Each new row is followed by its nearest point in the smallest flat space through zero that holds the last named rows.

z330 (5 x 13)
|   7 |  -4 | -25 |  -4 |   2 |  18 |   2 |   2 | -25 | -14 | -25 |  -1 |  -8 |
| -22 |  29 |   9 | -35 |  -6 |  22 | -43 |  12 |  20 | -52 |  -3 | -23 |  16 |
|  -6 |  -2 |   2 |  15 |  -7 |  22 |  -4 |   7 |  17 |  14 |  -7 |  -2 |  -7 |
|  25 |   8 | -24 | -24 |   5 |  32 |  11 |  11 |   5 |  18 |  -1 | -15 |   9 |
|  20 |  16 |   5 |   7 |  17 |   5 |  -1 | -22 |  21 | -19 |  -9 | -22 |  23 |
New rows:
|   7 |  20 |   3 |  10 |  12 |  23 |  14 | -10 |  19 | -14 | -22 |  -5 | -19 | | |   8 |   4 |  -4 |  16 |   5 |  21 |  -3 |  -8 |  12 |  -8 | -20 | -12 |   3 |
|  15 |  21 |  -8 |  -5 |  14 | -13 | -15 | -15 | -18 |   3 | -20 | -25 |  -9 | | |  13 |   4 |  -9 |  -3 |  10 |   0 |   4 | -10 |  -9 | -16 | -10 |  -7 |   7 |
|  20 |   0 |  -2 |  13 |   0 |  24 | -22 |  -3 |  -5 |  14 |   2 |  18 | -16 | | |  0 | -5 | -6 | 10 | -4 | 15 |  3 |  5 |  1 | 11 | -9 |  1 | -8 |

z132 (5 x 13)
|   8 |  18 |   5 |   7 |   0 |   0 |   6 |   5 |   8 |  -8 | -14 |   3 | -10 |
| -13 |  10 |  23 |  10 |  -3 |  -6 |   5 | -14 |  13 | -18 |  -4 |   2 |  11 |
|  -6 |   8 | -32 |  15 |  17 | -19 |  16 | -14 | -13 |  -8 | -13 |  19 |   8 |
|  -5 |   4 | -21 |   1 | -16 |  25 | -19 |  -4 | -36 |   2 | -19 |   7 |   6 |
|  -4 |  18 |  14 |   4 |   2 | -14 |  10 |  -7 | -17 | -15 |   1 |  -6 | -30 |
New rows:
|  12 |  -3 |  16 | -25 | -17 |  -1 |   1 |  13 |  21 |   7 |  13 |   5 |  10 | | |  7 | -9 | 15 | -8 | -4 |  7 | -5 | 11 | 24 |  8 |  9 | -8 |  5 |
|   2 |  -3 |  16 |  -1 |  22 | -23 |   8 |   1 |  -8 |   9 | -18 |  19 |  -3 | | |   1 |   5 |  -4 |   5 |  10 | -14 |  12 |  -3 |   2 |  -5 |  -1 |   4 |  -5 |
|   7 |  11 | -15 | -14 |   0 | -10 |  -5 |  21 |  11 | -21 |  -2 |  16 |  19 | | |   6 |   3 | -10 |   5 |   4 |   1 |   4 |   4 |  13 |   1 | -10 |   9 |  10 |

z306 (5 x 13)
|  -5 |   7 |   4 |   4 |  -2 |  14 |  23 |   4 | -10 |  22 |  15 |  11 | -13 |
|   2 |  12 | -16 | -22 |  -8 | -37 |  15 | -30 |  30 |  -7 |   4 |  -6 |  -7 |
| -12 |   5 |  -4 |  -1 | -24 | -12 |  21 | -12 | -22 |  -3 |  29 |  13 |  -1 |
|   6 |  14 | -11 |   1 |  15 |   4 | -13 | -51 |   7 |   0 | -28 |  -2 | -17 |
| -17 |   1 |  14 |  11 |   4 |  -7 | -28 |   6 |  -8 |  13 |   2 |   7 |  -1 |
New rows:
|   0 | -10 | -11 |   1 | -34 |  -3 |  -8 |  33 | -30 | -27 |   9 |  -7 |   2 | | |  -2 | -16 |   1 |   3 | -20 |  -2 |  -1 |  21 | -24 | -26 |  15 |   1 |  23 |
|   7 |  24 |  -1 |   2 |  -1 |   2 |  10 | -14 | -32 |  -1 |  13 |  -8 | -17 | | |  -3 |   7 |  -4 |   4 |  -7 |   8 |  13 | -20 | -19 |   2 |   7 |   9 |  -8 |
|  14 | -18 |  -8 |  19 |   0 |  13 |  -9 |   9 |   3 | -17 |  -7 |  -1 | -10 | | |   9 |  -8 |  -1 |   4 |   5 |  15 |  -6 |   6 |  -4 | -11 | -12 |  -5 |   7 |

z42 (5 x 13)
|   5 |   2 |   5 | -14 |   0 |   3 | -23 |  15 |   3 |   4 | -15 |   4 |  28 |
|  10 |   5 | -16 |  12 |  -9 |   9 |   8 | -17 |  -6 |  24 |  17 |  -4 |  -7 |
|   6 | -11 |   2 |  18 | -25 |  -3 | -25 |  14 |  25 | -20 |  31 |   4 |  24 |
|  25 | -24 |   3 |  40 |  -5 |   4 | -26 | -23 | -10 |   3 |  10 |  -4 |  21 |
|  19 | -20 |  -1 |  25 |   5 |  -3 |  -2 | -16 |  25 |  -5 |  22 |  15 |  25 |
New rows:
|  -6 |  -8 |   1 | -17 |  22 |  12 |  17 |  -3 |  18 |  -2 |  -5 | -23 |   7 | | |  -2 |   1 |   1 | -10 |  14 |  -3 |  13 |  -1 |   8 |   0 |  -8 |   8 |   1 |
| -10 | -16 |  11 | -21 | -10 |  21 |  24 |   4 |  23 |  -7 |  20 |   3 |  -1 | | | -7 |  4 | -4 | -7 | -2 | -4 | 15 |  8 | 22 | -8 | 15 |  9 | -3 |
|   4 |  25 | -15 | -24 |  19 | -21 |  18 |   5 |  -5 |  14 | -14 |  10 |  25 | | |   1 |  12 |  -5 | -28 |  17 |   3 |  12 |   3 |   8 |  19 | -17 |  12 |  12 |
| -25 |  -2 | -18 |   3 |  13 |  -7 | -17 |  19 |   9 |   7 | -13 | -21 |  13 | | |  -3 |   4 |   4 | -10 |  -3 |   1 | -11 |  12 |  -1 |  -2 |  -9 |  -1 |   8 |
|   5 |  13 |  -1 |   7 |  11 | -25 |   5 |  21 |  -2 |  13 |  -3 |  24 |  -1 | | | -1 |  3 | -1 | -9 |  7 | -1 |  6 |  2 |  7 |  2 | -4 |  6 |  4 |
|  -7 | -22 |  24 |  18 |  19 | -11 |   3 |   8 |   9 | -17 |   1 |   7 |  -9 | | |  -4 | -18 |  15 |  12 |  13 | -12 |   4 |  -3 |   7 | -29 |  -2 |   5 |  -4 |

z113 (5 x 13)
|  16 | -29 |   1 | -28 |   8 |   7 | -31 |   3 |   6 |   7 | -20 |   1 |   0 |
|   1 |  -8 |   2 | -22 |   1 | -12 |   5 | -14 |  16 |  -7 |  16 |  29 |  -1 |
|   4 | -21 |  -8 | -11 | -28 |   0 | -12 |   8 |   7 |   9 | -22 |  -4 |  11 |
|   3 | -29 |  10 | -13 |   5 | -18 | -12 | -13 |   7 | -24 |  -3 | -25 |  -4 |
|  -5 | -16 |  -1 |  -1 |   8 | -21 |  -5 | -12 |  10 |   4 | -24 |  36 |   3 |
New rows:
| -24 |   0 |  16 |  -2 |  23 | -13 | -11 | -17 | -13 |   3 |   5 |  16 |  13 | | |  -4 |   0 |   5 |   5 |  23 | -11 |   0 | -11 |   1 |  -5 |  -3 |  17 |  -6 |
|  25 |  -4 |  19 | -13 |  12 |   8 | -20 |   3 | -14 |  -8 | -18 | -24 |  18 | | |  11 | -14 |   5 |  -8 |  13 |  10 | -22 |   6 |  -6 |  -1 | -12 | -26 |  -4 |
|  22 |  11 |  -8 |  14 | -25 |   6 |  -7 |   3 |  22 | -20 |  22 |  -7 | -16 | | |   1 |   5 |  -1 |  -7 | -16 |   4 |   9 |   2 |   2 |  -7 |  20 | -13 |   1 |
| -21 | -24 |  14 | -20 |   9 | -14 | -12 |  12 |  25 |  17 |   9 |  21 |  10 | | |   4 | -16 |   0 | -21 |   1 |  -8 |  -7 |  -8 |  13 |   1 |  -3 |  25 |   2 |
|  16 |  14 |  16 |  -8 |  24 |  21 | -23 |  -3 | -16 | -20 |  11 |  18 | -16 | | |  11 |   7 |   8 | -12 |  37 |  15 | -10 |  -2 |  -5 |   1 |  15 |   6 | -12 |

z220 (5 x 13)
|  -3 | -15 | -10 |   8 |  20 |  12 | -22 |  -1 | -25 | -13 |  17 |   5 |  -3 |
| -14 |  20 |  -9 |  -3 |  11 | -13 |  -4 |  32 |  15 | -40 |  17 |  -2 |   1 |
| -19 |   8 | -13 | -10 |  33 |  13 |  -6 |  14 |  -3 |   0 | -11 |  19 | -11 |
|  18 | -23 |   7 | -35 |  -5 |  -7 | -29 |  27 | -16 |  31 |  16 |  12 |  -2 |
| -23 |   1 |   5 | -14 |  41 |  16 |  10 | -23 |   1 | -20 |  11 | -23 |  -2 |
New rows:
| -25 |  13 |   7 | -19 |  14 |  11 |   9 | -23 |  -2 |  -8 |  16 |  21 |  -5 | | | -15 |   3 |   0 | -10 |  25 |  10 |   5 |  -8 |   1 |  -5 |  -1 |  -5 |  -4 |
|   4 |  12 |  -1 |  13 | -20 |  23 | -24 |  -5 |  -8 |  -3 |  21 | -17 |  17 | | |   8 | -10 |   0 |  14 |  -9 |  -2 |  -8 |  -6 | -10 | -11 |  15 |  -7 |   5 |
|  13 |  -9 |  24 | -23 |  -1 | -10 |  19 |  20 |  -4 |  -6 |  22 |  10 | -23 | | |   4 |  -3 |   8 | -24 |  -2 | -10 |  -6 |  16 |   5 |   3 |  13 |  -6 |   2 |
| -11 |   0 |   4 |  19 |   9 |   7 |  22 |  22 |  25 |  13 |   0 |   4 |  19 | | |  -6 |  13 |  -2 |   1 |  -1 |  -3 |  10 |   5 |  13 |  -1 | -12 |   3 |  -1 |

z753 (5 x 13)
| -14 |  20 |  17 |  -1 |  -4 |   3 |  12 |  -5 |  20 |  16 |  14 | -17 |  21 |
|  -5 |  12 | -10 |   0 |  -4 | -19 |  10 | -10 |   2 |  -5 |  11 |  17 |  16 |
|  23 |   7 |   9 |  -4 |   2 |  -2 |  26 |  17 |  -1 | -18 |  -5 |  28 |  22 |
|   2 |  12 |   4 |   4 |  -3 |  15 |   9 |   5 |   7 |  12 |   7 |  27 |  17 |
|  19 |  -7 |   7 |  23 |   8 |  -5 |   8 | -18 |   8 |  10 |   3 | -15 | -16 |
New rows:
| -11 |  -8 |  15 |  14 | -17 | -22 |  -7 | -17 |  -1 |  -7 | -19 |  -3 |  14 | | |  -3 |   2 |  -3 |  -1 |   0 | -15 |   3 |  -8 |   1 |  -6 |   3 |  -9 |   1 |
|   8 |  22 |   6 |   5 | -16 |  -1 |   0 |  -2 |   4 |  11 |   2 | -12 |   6 | | | -3 |  8 |  8 |  3 | -1 |  1 |  6 | -4 |  9 |  8 |  6 | -8 |  7 |
|  -7 |   0 | -19 |  14 |  -4 | -14 |  13 |  10 |   2 |   2 |   8 |  14 | -17 | | |   2 |  -1 | -12 |   7 |   0 |  -9 |  -1 |  -9 |  -3 |  -1 |   4 |  14 |  -3 |
|  17 |  14 | -13 |  12 |   6 |  24 |  17 | -20 |  23 |  14 | -17 |   1 |  -7 | | | 14 |  0 |  8 | 19 |  4 | 11 |  8 | -8 | 10 | 18 |  5 |  5 | -4 |

z58 (5 x 13)
|  10 |  20 | -11 |  32 | -30 | -14 |  24 |  51 |  12 |   6 |  31 |  14 |  24 |
|  20 | -13 |  -9 |   8 | -32 |  -6 |  40 |  47 | -11 |  21 |  28 |  32 |  -2 |
|   8 |   1 |  19 |   7 |   3 | -15 |  18 |  12 |   6 |  13 |  40 |  44 |  11 |
|   5 |  24 | -16 |  -4 |   1 |   7 |  32 |  25 |  -6 |  26 |  32 |  19 |   4 |
|  -4 | -11 |  -1 | -22 |   1 | -13 |  29 |  11 | -45 |  41 |  21 |   2 | -13 |
New rows:
|   7 |  17 | -11 |  -6 |   0 |  27 |   2 |  -6 |  15 | -12 |  10 |  -2 |  -1 | | |   4 |  18 | -14 |  -2 |   7 |  22 |   2 |  -1 |  16 |  -6 |  -2 |   5 |   0 |
|   6 |   0 |   0 |  24 |  -1 | -24 |  -3 |  -5 |  12 |  -6 |  22 |   0 |   9 | | |  -2 |   4 |  12 |  16 |  -3 | -17 |  -5 |   6 |   9 |  -5 |  12 |   5 |  15 |
| -17 |   3 |  -8 |  15 |  17 |   6 | -23 |   4 |  17 |  17 |   6 |   7 |   7 | | | -4 | 15 |  2 |  4 |  9 |  0 | -5 | -5 | 10 | -3 |  6 |  1 |  9 |
|   5 |  -4 |  27 |   7 |  -6 | -17 |  20 |   6 |  -4 |  -6 |  10 |  -7 |   9 | | |  -1 |  -7 |  12 |   9 |  -7 | -20 |   1 |   8 |  -5 |   3 |  11 |   4 |   8 |
|   2 |  22 |  -2 |  -4 |  -2 |  -5 | -13 |   7 |  12 |   5 |   2 |   0 |  -3 | | | -2 | 14 | -4 |  4 |  3 |  2 | -1 |  2 |  7 | -1 |  4 | -2 |  7 |
|  12 |  -5 |   9 | -36 |   2 |  -7 |  13 |  -2 |  13 |  -7 |  12 |  14 |  27 | | |  4 | -1 |  9 | -2 |  7 |  0 |  4 | -3 |  5 |  3 | 12 | 21 |  1 |

z116 (5 x 13)
|  47 | -26 |  13 | -11 |  -1 |   1 |  -4 |  17 | -11 |  20 |  -1 |  11 |  -7 |
|  23 | -15 | -18 | -13 |  -4 |   0 |  13 |  25 | -17 |  24 |  -8 |  -9 |  11 |
|  30 | -17 |  10 |  -2 |  15 | -16 |  42 |   6 |  11 |  34 |   9 |  -8 |  11 |
|  23 |  -8 |   3 |   6 |  24 |  -7 |  23 |  39 |  12 | -29 |  -2 |  -6 |  -1 |
|  40 | -26 | -15 | -21 |   8 |   7 |  24 |  27 |   1 |  17 |  -6 |  26 |   1 |
New rows:
|  12 | -24 |  13 | -20 | -11 |  -3 |   3 |   1 | -23 |  20 | -15 |  -6 |   6 | | |  21 | -13 |   1 |  -8 |  -9 |  -1 |  -4 |   5 | -17 |  27 |  -2 |  -5 |   3 |
|  -3 |  -5 | -12 |   2 | -20 |  -5 |  16 |  -7 |  -3 | -24 |  20 |  12 |  21 | | |  -9 |   4 | -10 |  -1 |   3 |   2 |   8 |  -1 |   6 |  -5 |  -1 |   5 |   2 |
|  21 |  23 | -25 |   4 |  10 | -13 | -10 | -13 |   4 |   2 | -21 | -19 |  -6 | | |  -4 |   3 |  -4 |   2 |  -2 |  -2 |  -1 |   4 |  -6 |   0 |  -2 | -11 |   4 |
